The rows of a group lie close to one hidden flat surface of 7 dimensions, which may be shifted away from zero. Surfaces can cross.
Some rows, each with its group after it:
12.3,7.8,-6.1,17.1,2.3,-5.0,-5.1,-20.4,60.2,-2.7,24.1,-3.0,-9.9,44.3,22.4 => z_969
41.1,-8.3,-10.9,20.9,-37.1,-9.7,42.9,18.8,-10.1,-39.7,2.2,3.6,-34.6,-6.8,39.3 => z_526
-5.0,-7.0,-7.9,2.6,12.6,2.3,9.7,2.6,9.4,7.2,18.6,-0.7,-0.5,-1.0,-2.5 => z_149
-1.5,-6.9,0.9,-4.2,12.5,-2.7,3.9,-7.2,-6.8,-4.1,10.6,8.4,-0.1,-14.3,13.2 => z_526
12.4,3.0,-11.7,-11.0,-6.0,-5.0,19.0,5.2,-4.1,16.1,22.2,15.0,14.1,30.5,9.8 => z_137
-9.0,23.7,17.6,0.2,-12.9,0.8,4.7,18.0,-5.3,17.7,-2.3,-9.9,5.8,-24.9,-36.1 => z_137
-20.2,-5.5,-17.8,26.2,2.3,10.2,-35.9,17.1,-16.2,-16.8,-49.2,-11.5,3.5,7.8,-16.3 => z_92
1.9,-16.6,-3.8,8.4,6.5,8.6,-12.1,2.9,8.1,15.5,-20.7,-11.3,4.4,11.2,5.2 => z_802
12.5,-29.0,-15.3,-6.8,-1.6,-5.6,16.1,6.0,-23.1,-1.5,-13.7,11.5,2.1,15.8,36.5 => z_92
-2.7,-1.1,8.4,0.6,-7.3,1.6,-29.0,-6.3,-5.1,1.0,-40.3,-11.6,3.1,9.1,-2.1 => z_802
9.5,-39.3,-26.3,37.7,16.7,31.9,40.7,31.9,6.7,35.8,6.6,-37.4,-3.6,-12.2,-9.9 => z_596
0.2,23.5,26.1,7.8,-17.8,3.6,-16.0,-5.4,0.6,3.4,-10.5,-13.8,-2.6,-27.4,-21.5 => z_92
15.7,9.6,-3.5,10.0,-7.6,14.5,31.8,6.6,-12.1,15.4,24.5,-10.0,-1.8,-16.0,-9.1 => z_92
21.2,31.6,-7.9,58.6,-29.6,9.8,-39.3,8.1,-17.2,-24.4,-35.4,-9.7,-6.1,-8.3,1.8 => z_969
8.7,3.2,12.2,-0.5,-14.6,-9.4,0.8,3.7,8.8,15.0,-11.4,-2.7,2.0,1.2,1.9 => z_596
-7.9,20.9,-14.4,-22.0,19.3,3.7,6.7,-17.0,-10.8,0.9,53.1,35.3,17.5,18.1,-7.0 => z_137
3.9,1.2,-10.5,2.0,2.0,-3.7,-3.3,-12.4,4.1,-25.5,15.4,15.5,-5.1,7.6,23.7 => z_526
1.7,-4.1,17.6,-8.3,-29.5,-18.5,14.6,33.8,-1.9,24.2,-42.3,-13.6,7.3,7.0,-11.6 => z_596
4.3,-5.4,-19.8,-35.1,-0.3,1.7,-5.4,-19.9,-20.7,-1.8,-2.0,26.3,21.6,54.5,18.6 => z_149
9.0,-7.8,11.2,-18.9,32.3,0.1,19.5,-32.7,36.3,21.9,60.2,7.5,3.4,2.4,23.7 => z_92
-5.1,-27.2,-5.2,-25.5,0.4,-18.7,39.2,23.0,6.5,1.2,0.5,7.5,-7.9,15.5,-1.8 => z_137
-1.1,0.4,-1.0,-15.0,9.6,6.0,17.0,-2.8,-27.0,6.9,19.8,9.7,6.2,-20.5,-2.8 => z_526
3.1,10.6,4.3,-0.4,2.3,5.4,7.3,-17.2,24.1,0.6,21.2,-9.5,-6.9,-3.5,-7.3 => z_969
-4.8,1.4,17.4,11.1,10.6,22.5,-12.5,-24.0,-6.9,-13.8,-5.4,-22.7,-16.4,-46.9,-17.6 => z_802
13.2,23.2,-5.9,-11.1,-28.2,-13.5,6.1,13.0,-17.4,1.8,8.6,24.3,15.4,32.0,4.6 => z_149
9.7,26.0,-3.8,-6.8,-11.9,9.5,-30.3,-28.8,-25.7,-18.1,-8.0,20.4,16.5,24.1,13.1 => z_137
-26.8,29.7,14.3,-17.7,-30.7,-21.5,-15.6,2.3,2.0,-51.3,-14.4,12.2,-13.5,10.3,-30.3 => z_802
-19.2,21.2,-36.5,8.5,18.1,11.6,-31.7,-6.9,2.9,1.0,22.8,20.3,28.9,53.8,-15.0 => z_137
15.9,-28.5,-7.3,7.4,11.6,5.2,16.9,-12.4,8.1,-5.6,3.5,-7.3,-14.2,3.5,25.8 => z_149
-18.2,41.1,-7.3,12.6,12.0,-11.9,-29.6,22.2,18.2,36.7,37.9,29.4,37.2,17.2,-10.8 => z_149
-3.5,18.4,-2.4,0.7,-15.0,-13.3,-4.4,-1.5,1.4,-32.6,10.4,19.8,-5.9,3.2,5.0 => z_149
-10.3,1.2,-16.7,21.1,7.3,0.6,-14.8,11.6,29.8,-0.5,6.3,-2.4,3.7,21.9,-6.4 => z_92
-9.7,1.9,9.2,0.0,-1.9,0.6,-9.0,4.8,-2.3,-5.5,-16.8,-3.0,-0.3,-12.1,-10.0 => z_802
16.2,9.5,14.7,46.5,-18.4,21.7,-21.3,-21.5,22.2,-9.2,-25.1,-35.5,-27.2,-29.0,-1.2 => z_969
-19.4,-32.2,-10.5,-14.0,30.0,-13.6,-5.1,15.1,10.0,9.6,-5.4,6.3,6.8,14.5,11.3 => z_969
-0.5,-3.4,-6.5,-10.2,0.4,-5.4,5.5,1.4,9.0,4.0,1.3,4.6,3.2,18.6,1.7 => z_596
-34.2,7.6,-9.4,-18.3,29.8,6.9,4.6,-10.6,4.3,2.5,46.7,15.1,11.0,-7.0,-26.8 => z_149
22.1,29.2,-18.8,25.6,-16.6,-20.1,-10.4,27.4,-4.5,15.0,12.7,29.8,19.0,18.4,32.4 => z_526
6.3,5.5,-7.7,0.2,-5.3,-4.4,19.1,9.6,2.6,-4.1,22.8,11.6,-0.4,8.8,0.4 => z_149
36.0,16.4,16.2,2.5,-25.8,8.1,21.8,-30.1,15.0,-5.4,21.8,-12.1,-17.7,-4.6,8.1 => z_969
7.1,-8.0,12.3,2.1,-15.6,-12.8,-16.1,10.8,-5.2,2.4,-43.9,-6.0,-2.3,2.4,13.8 => z_92
-14.0,2.6,4.3,-1.1,-3.3,-10.7,14.0,18.9,4.3,-8.4,5.6,0.9,-9.2,-17.4,-18.0 => z_596
9.0,-44.6,4.4,1.6,5.2,-0.8,-22.6,-17.5,19.2,7.2,-49.9,-26.3,-8.0,26.8,31.4 => z_526
-2.0,11.6,-7.5,-4.2,-21.9,0.8,7.5,21.5,-18.5,11.3,-7.3,4.5,10.4,22.4,-18.4 => z_137
4.5,-7.9,-6.4,1.0,14.5,14.8,-8.1,-17.4,-9.8,2.4,6.8,-7.9,1.2,-5.4,7.3 => z_802
17.7,1.8,-0.9,1.9,-16.3,0.8,22.6,3.0,-10.7,-4.1,17.3,7.0,-4.8,-6.4,14.1 => z_92
34.4,-7.7,2.1,21.8,-12.0,2.0,40.9,10.9,32.3,33.4,15.3,-21.1,-8.5,3.8,24.2 => z_596
6.2,35.0,-20.4,-12.8,-36.4,16.2,16.2,-16.2,-37.7,-35.5,26.3,16.4,-0.2,28.7,-20.3 => z_526
-9.7,-21.8,-35.8,25.0,22.6,13.3,-47.8,-19.0,2.8,-46.8,-22.1,5.1,-8.5,28.4,25.6 => z_92
-22.5,-22.4,-14.0,-10.8,30.4,-2.5,3.8,35.7,6.8,48.1,3.3,0.3,28.4,18.2,-10.4 => z_802
17.4,-24.8,-11.6,-23.2,19.5,17.2,-2.6,-37.2,-25.0,8.9,6.0,8.8,19.1,25.9,31.0 => z_969
-8.4,-8.9,5.7,8.1,15.0,4.6,-12.4,0.9,0.2,1.0,-7.2,-6.8,0.9,-21.1,2.5 => z_802
29.2,0.0,-2.0,1.8,-8.6,10.5,1.6,-35.8,0.7,-9.6,11.3,3.2,-5.9,9.7,25.3 => z_969
3.1,37.1,45.3,-19.6,-26.7,-29.9,-19.8,-16.5,9.6,0.9,-11.6,9.9,3.7,-10.4,-8.8 => z_526
-10.4,19.8,18.9,-7.0,-15.7,-37.4,-14.0,23.1,-21.0,-47.8,-17.8,28.3,-14.6,-42.9,9.9 => z_802
22.6,-2.1,5.9,21.6,-8.5,22.7,-17.2,-41.5,-5.4,-20.2,-11.0,-16.8,-17.3,-17.4,14.9 => z_969
15.8,3.8,-2.5,17.1,6.2,-0.2,-8.5,-24.8,55.3,3.6,24.0,-6.0,-4.7,43.3,22.0 => z_969
15.5,-36.3,-45.5,29.1,-4.7,22.1,45.2,37.1,-38.6,-12.0,-7.0,-10.9,-13.0,0.9,6.7 => z_596
-13.0,-23.3,-20.2,-13.1,48.8,-19.3,33.6,6.1,61.2,7.0,73.8,17.8,-1.9,19.2,21.5 => z_137
-3.3,-12.2,8.8,-41.0,-14.5,-14.8,19.1,13.4,-7.6,27.4,-19.8,4.0,16.4,33.9,-7.5 => z_596
-40.8,-8.8,9.4,15.4,32.9,3.5,-20.8,16.3,35.6,16.7,-7.3,-27.4,-3.5,-40.2,-34.9 => z_149
13.3,5.3,27.8,-0.1,-0.4,-35.3,-14.6,-8.4,22.9,-9.9,-3.5,14.1,-7.6,-21.6,40.0 => z_526
-6.1,-11.5,-10.8,-35.3,11.0,4.6,29.3,13.7,-18.7,36.0,14.2,8.0,24.8,28.3,-16.7 => z_137
-11.1,18.0,-1.2,17.8,8.0,-19.0,-53.9,6.3,17.4,7.7,-8.7,14.6,19.4,8.6,9.1 => z_149
8.2,6.8,16.0,-18.7,-13.7,-10.1,26.1,6.1,2.1,22.1,11.7,3.6,6.0,0.6,-7.4 => z_596
-19.3,-34.6,-39.3,13.8,50.5,33.0,-12.2,3.7,-11.5,16.8,-1.6,-13.9,12.4,9.1,-11.2 => z_596
0.0,-35.3,3.3,-31.7,19.4,-5.5,12.9,-5.4,-24.0,15.0,-16.8,4.3,9.1,2.4,21.7 => z_92
-4.6,-12.7,16.7,-22.4,15.6,-6.4,3.1,-5.8,3.3,20.2,0.0,-1.5,5.6,-6.4,5.1 => z_137
1.3,-7.1,15.2,7.0,1.8,-18.6,-20.0,12.4,26.4,18.5,-23.5,-9.4,4.3,-3.7,10.8 => z_526
-5.1,-5.0,-6.6,14.2,13.7,6.6,11.1,-2.2,10.9,-9.6,18.9,-2.7,-11.0,-8.3,-5.9 => z_802

New rows. What belongs after each?
-31.6,-14.1,2.4,-29.3,28.9,14.5,-50.6,-29.5,-16.8,-4.6,-36.0,0.6,17.6,14.0,-18.5 => z_137
-7.0,-35.9,-19.2,-14.1,-8.5,-19.3,3.8,20.7,6.1,-26.9,-38.6,1.0,-10.4,52.9,12.1 => z_137
4.3,10.5,-23.6,-6.6,-36.1,1.0,21.3,33.3,-35.1,6.7,-21.2,8.5,18.9,44.9,-25.4 => z_137
-26.1,-6.2,2.1,-4.0,26.4,-4.9,-11.5,9.0,0.4,-1.0,5.8,6.6,5.0,-31.0,-14.3 => z_802
-58.3,7.6,9.0,-28.3,39.5,-7.2,-29.7,0.6,-8.3,-12.7,9.3,20.6,16.0,-32.0,-41.6 => z_802
-26.2,-23.1,7.3,-55.5,9.4,-2.3,21.7,-5.4,-36.0,-12.0,-5.0,8.7,0.6,-1.0,-19.3 => z_137
14.1,-8.6,30.5,2.1,14.7,22.5,-38.8,-63.1,13.6,15.8,-24.7,-32.0,-9.8,-25.0,14.4 => z_92
33.5,10.0,24.8,3.6,-6.8,-20.8,-9.3,-31.6,18.7,-19.9,14.1,14.2,-16.1,-14.5,54.2 => z_137
5.4,21.1,-1.1,10.2,-26.8,-22.2,-18.1,9.3,6.9,-31.7,-7.6,21.3,-1.6,17.1,11.6 => z_149
1.4,-33.0,13.3,-39.5,10.3,7.5,29.0,-14.9,-45.0,-0.8,-2.9,1.1,-11.7,-41.3,6.5 => z_969
-21.8,12.1,-27.6,10.8,-7.5,-8.2,-18.1,6.1,10.6,-64.5,0.3,20.7,-13.1,32.8,-8.2 => z_137
-7.8,29.5,-1.9,19.3,3.3,-26.4,2.2,21.8,18.0,-15.9,44.2,25.4,-0.8,-29.5,-0.1 => z_526
8.7,26.8,-3.5,11.0,-18.7,-7.5,5.9,4.8,2.1,-14.0,18.6,13.9,-0.7,4.4,-1.4 => z_137
9.6,-6.8,13.8,-3.2,-16.5,-5.4,13.5,1.2,0.0,-7.9,-12.4,-3.2,-12.5,-7.8,15.4 => z_526
-14.3,-12.0,-8.0,18.4,27.6,-0.3,4.7,11.6,24.7,-7.9,13.6,-2.3,-14.6,-23.0,-1.9 => z_802
-7.4,-19.2,-1.6,21.1,23.7,28.6,-7.9,-19.4,15.0,7.4,-3.4,-32.1,-11.5,-22.1,-8.8 => z_802
35.5,15.2,-0.1,5.0,-63.4,3.1,38.2,13.0,-26.3,-13.7,-22.3,-8.4,-13.9,20.4,-4.3 => z_526
31.8,-15.7,11.7,-12.9,-6.4,-9.2,27.0,9.8,-0.2,52.7,-4.8,-6.1,14.8,19.0,31.4 => z_137
-36.0,-16.3,-21.8,-26.5,38.6,25.7,23.9,-0.5,-18.5,9.5,41.1,5.5,13.0,-3.7,-38.3 => z_596
14.8,47.2,2.3,18.3,-18.5,-16.5,13.6,15.8,-3.8,-7.3,48.8,28.3,2.6,-24.1,6.7 => z_149
8.1,19.2,21.3,-1.1,-9.1,-12.8,25.1,3.0,6.9,9.4,31.5,8.6,-5.3,-35.1,-3.7 => z_137
10.5,-4.1,17.8,-3.6,2.8,-2.7,-7.5,-3.9,-25.3,38.5,-19.2,2.3,23.2,-18.6,15.1 => z_149
-13.0,-16.3,16.5,-16.1,6.0,7.4,17.1,-2.5,0.1,4.7,-11.4,-19.6,-13.7,-24.5,-23.8 => z_526
-5.3,21.6,-5.2,-7.5,31.9,8.1,-21.8,-29.7,11.8,20.9,51.3,21.2,24.8,9.7,3.8 => z_137
-14.2,12.7,29.2,-0.4,26.3,12.4,-59.9,-66.7,32.5,-16.7,-0.2,-13.3,-9.4,-19.6,0.2 => z_92
-2.5,0.9,3.7,-9.5,-9.4,-12.7,21.4,11.1,19.1,-4.2,11.0,-2.0,-3.7,1.1,-5.8 => z_596
0.6,61.5,39.6,-22.7,-32.5,-35.8,-21.3,-20.7,7.3,-28.4,20.9,32.1,5.8,-9.4,-3.0 => z_526
-8.2,-14.0,-12.8,-9.2,14.8,-0.6,12.7,19.7,-3.5,29.5,11.6,2.0,15.4,14.5,-4.2 => z_802
4.3,-39.1,6.5,-25.5,-7.9,-19.0,24.4,23.3,1.1,11.7,-36.9,-11.5,-6.1,17.5,14.9 => z_137
3.7,2.4,6.0,12.9,-44.9,-22.2,-34.5,14.0,29.5,-12.8,-76.6,-17.9,-7.9,56.3,7.7 => z_802
-6.1,6.3,7.6,-23.2,0.4,-14.0,9.1,1.8,-6.4,-3.7,17.7,12.0,3.5,-9.3,-7.6 => z_92
3.1,29.2,2.7,26.4,-8.8,3.2,-23.2,8.7,14.4,14.7,-0.5,-6.4,15.1,2.3,-12.4 => z_137
-13.1,-11.9,5.1,-9.1,12.8,-13.9,2.7,-2.2,20.1,-22.1,8.2,8.4,-14.5,1.9,4.8 => z_137
23.9,22.8,11.4,-8.3,-22.3,-18.3,-16.4,-6.8,-16.5,11.8,-13.8,21.9,19.7,17.7,30.2 => z_526
2.9,24.9,4.0,11.2,-2.3,3.4,0.4,11.3,13.8,51.6,18.5,-0.5,24.3,-3.0,-13.2 => z_137
17.4,8.9,3.7,7.0,-15.0,-9.5,14.3,12.8,-13.1,-1.2,6.1,8.3,-3.7,-14.0,18.5 => z_526
-8.4,-5.5,0.7,20.2,22.7,9.4,22.5,8.6,42.2,24.1,33.7,-19.4,-11.7,-25.3,-20.5 => z_596
4.8,0.2,9.5,-6.0,-21.0,-0.5,12.9,-1.6,-1.8,-10.8,-10.5,-8.3,-15.5,-3.4,-10.0 => z_526
6.4,13.8,19.5,29.3,-10.3,-8.6,24.2,34.0,13.9,21.8,6.5,-20.1,-14.7,-63.6,-13.3 => z_149
1.3,-13.1,-4.7,-3.0,10.2,4.2,8.9,-1.3,5.1,2.3,4.3,-4.3,-1.8,5.4,6.0 => z_149
-9.0,-32.1,42.9,-37.7,10.7,-7.4,1.8,-42.8,10.4,-16.9,-22.0,-14.4,-24.3,-34.9,8.4 => z_526
2.3,-5.1,13.0,-25.4,16.6,-6.1,-0.9,-21.6,-2.5,10.1,9.6,7.6,5.9,-2.3,10.6 => z_137
-0.6,10.1,-10.1,-0.4,24.5,2.9,-32.3,-24.9,12.3,12.4,25.2,15.0,20.7,31.8,16.8 => z_137
-18.8,-8.3,23.6,-13.3,14.4,-6.1,-19.1,-19.6,8.8,-11.7,-8.1,-3.3,-8.1,-24.4,-4.8 => z_137
2.9,1.3,3.2,-15.2,-11.0,2.3,1.2,-20.3,-5.6,-16.6,1.0,2.5,-3.6,6.3,1.5 => z_526
23.1,-2.0,-7.8,24.9,-13.0,15.1,-20.8,-0.7,-10.9,26.6,-27.2,-12.8,12.0,17.2,13.2 => z_969
-17.9,-20.9,-14.2,26.0,36.3,4.1,23.5,32.6,17.0,8.6,25.2,-13.4,-13.1,-34.4,-13.9 => z_526
-9.0,6.1,3.3,-20.0,-1.2,-15.5,8.9,25.5,-26.4,11.5,-0.6,21.9,17.2,-4.3,-6.0 => z_802
-8.8,27.8,30.5,10.4,-9.0,-12.3,-27.0,-18.5,9.2,-39.8,-10.6,-4.4,-22.9,-49.5,-3.0 => z_137
12.6,17.8,-6.2,-15.8,-11.1,-7.7,-4.2,-9.8,-24.9,-5.5,9.3,29.3,14.0,18.1,22.5 => z_149
-5.0,-15.0,20.6,-13.8,-2.9,-11.1,-21.8,8.9,-2.2,14.6,-48.0,-7.7,6.7,1.6,5.7 => z_92
3.4,-6.1,-18.5,-4.3,16.5,25.3,18.6,-15.6,-46.9,-23.8,21.4,7.3,-5.7,-22.3,-1.0 => z_92
-31.6,-7.8,17.7,-7.3,11.4,-17.6,-26.2,29.0,-2.6,15.7,-36.6,-2.9,10.8,-26.7,-14.5 => z_802
-4.1,-16.0,4.1,-26.7,-15.8,12.7,48.9,40.3,-51.2,36.1,-17.1,-13.6,14.7,-16.0,-38.2 => z_596
-23.3,2.7,-10.6,-3.6,21.0,2.5,-24.5,-12.4,1.7,-32.5,9.0,13.6,-1.0,2.2,-9.1 => z_92
-9.6,17.8,-14.9,21.8,-17.4,-11.8,15.0,44.6,22.2,-1.5,12.6,-4.4,-2.0,12.7,-24.8 => z_137
-34.2,-26.2,-9.3,-11.5,26.5,21.3,36.5,34.6,-10.8,43.3,0.8,-25.1,9.5,-28.6,-61.4 => z_596
-10.0,3.6,2.3,19.5,16.7,12.8,3.0,-21.0,16.2,-38.2,23.8,-8.2,-33.6,-48.4,-13.1 => z_802
9.7,37.8,7.0,21.2,-25.7,-2.1,-24.6,3.7,1.9,-5.9,-4.8,3.9,1.6,-3.9,-6.5 => z_137
10.0,26.0,4.4,7.8,-19.9,-3.6,-19.5,-3.2,-6.8,0.4,-9.3,3.3,11.4,9.2,5.4 => z_137
-12.9,3.0,-14.8,5.8,-9.4,-13.3,2.0,15.8,18.3,-34.2,0.9,9.7,-8.6,16.0,-5.3 => z_137
2.6,7.3,-0.5,-16.1,-19.4,-0.6,3.1,-4.9,-18.7,7.2,-8.6,3.6,8.7,16.8,-9.6 => z_802
2.5,-21.6,-31.7,8.9,-8.8,1.7,5.0,23.0,-24.3,-30.1,-29.4,3.4,-7.0,22.9,12.9 => z_596
5.0,-20.9,-8.3,-18.6,-11.6,4.4,42.0,-4.9,-7.3,-37.7,8.6,-5.3,-30.3,3.6,-5.2 => z_149
12.3,-3.7,-0.1,26.2,-10.6,-2.7,8.8,18.1,18.3,9.5,-5.1,-14.6,-8.2,-11.6,8.5 => z_596
11.7,-13.0,9.1,8.7,22.5,-26.7,-35.9,-0.2,17.3,31.1,-13.9,10.8,19.3,4.7,60.5 => z_526
-22.8,7.7,-0.5,-19.2,-2.8,-11.2,-2.0,10.9,0.4,-8.0,5.2,14.4,10.2,10.2,-15.6 => z_802
7.6,-16.9,19.6,2.1,-18.5,-23.8,18.0,24.5,21.4,-0.7,-25.6,-13.6,-22.8,-13.0,18.2 => z_137
4.8,-21.6,-3.4,-7.2,-11.1,-20.2,19.2,18.6,11.5,-7.6,-21.5,-2.2,-10.5,22.2,15.5 => z_137
-2.1,18.8,-46.4,11.4,-0.1,3.5,-14.1,15.7,4.4,3.0,18.0,19.3,24.5,69.3,-10.2 => z_137
9.8,-27.9,17.8,0.1,3.6,-21.8,-0.6,11.7,37.5,17.0,-27.8,-19.6,-8.1,-3.6,33.1 => z_137
-2.2,13.9,-8.6,30.7,3.4,2.9,-22.5,-21.4,44.0,-35.0,19.7,0.4,-18.3,10.5,10.7 => z_969
16.7,5.1,1.1,7.8,-6.3,-19.2,2.0,4.6,10.3,-22.4,8.7,17.5,-11.7,-5.2,32.4 => z_526
-0.4,7.5,1.9,9.1,11.7,14.1,-13.0,-32.5,20.1,-21.8,19.9,-4.6,-14.2,-8.2,-1.1 => z_969
1.9,46.3,10.4,-0.6,-24.2,5.4,8.1,12.8,-25.0,13.7,19.0,11.2,11.5,-23.2,-38.3 => z_137
7.9,-13.8,-1.6,7.1,3.0,-6.7,-1.7,-2.0,22.5,-15.5,-0.6,3.6,-10.3,9.7,20.0 => z_969
1.1,3.9,-19.0,7.0,4.3,-9.6,-20.3,12.0,21.2,9.8,-2.7,11.0,16.6,45.3,13.5 => z_149
15.8,8.7,15.6,17.7,10.7,-17.5,4.0,-6.4,44.7,12.8,37.1,2.1,-8.8,-19.3,34.8 => z_137
14.7,5.0,0.6,14.2,-20.7,-13.7,-0.8,12.5,22.7,-13.2,-19.8,-8.6,-11.9,18.1,7.6 => z_526
6.8,20.2,-24.9,34.9,1.9,-18.0,-4.0,40.1,7.4,13.4,25.6,19.9,16.7,0.4,18.3 => z_526
-6.1,6.2,2.3,-20.1,-23.0,1.9,9.1,13.7,-36.0,6.8,-20.1,-0.1,10.9,11.2,-24.5 => z_137
7.3,17.2,30.9,4.8,-24.1,-25.2,0.7,15.1,22.5,19.8,-13.6,-13.1,-5.8,-16.2,-8.3 => z_596
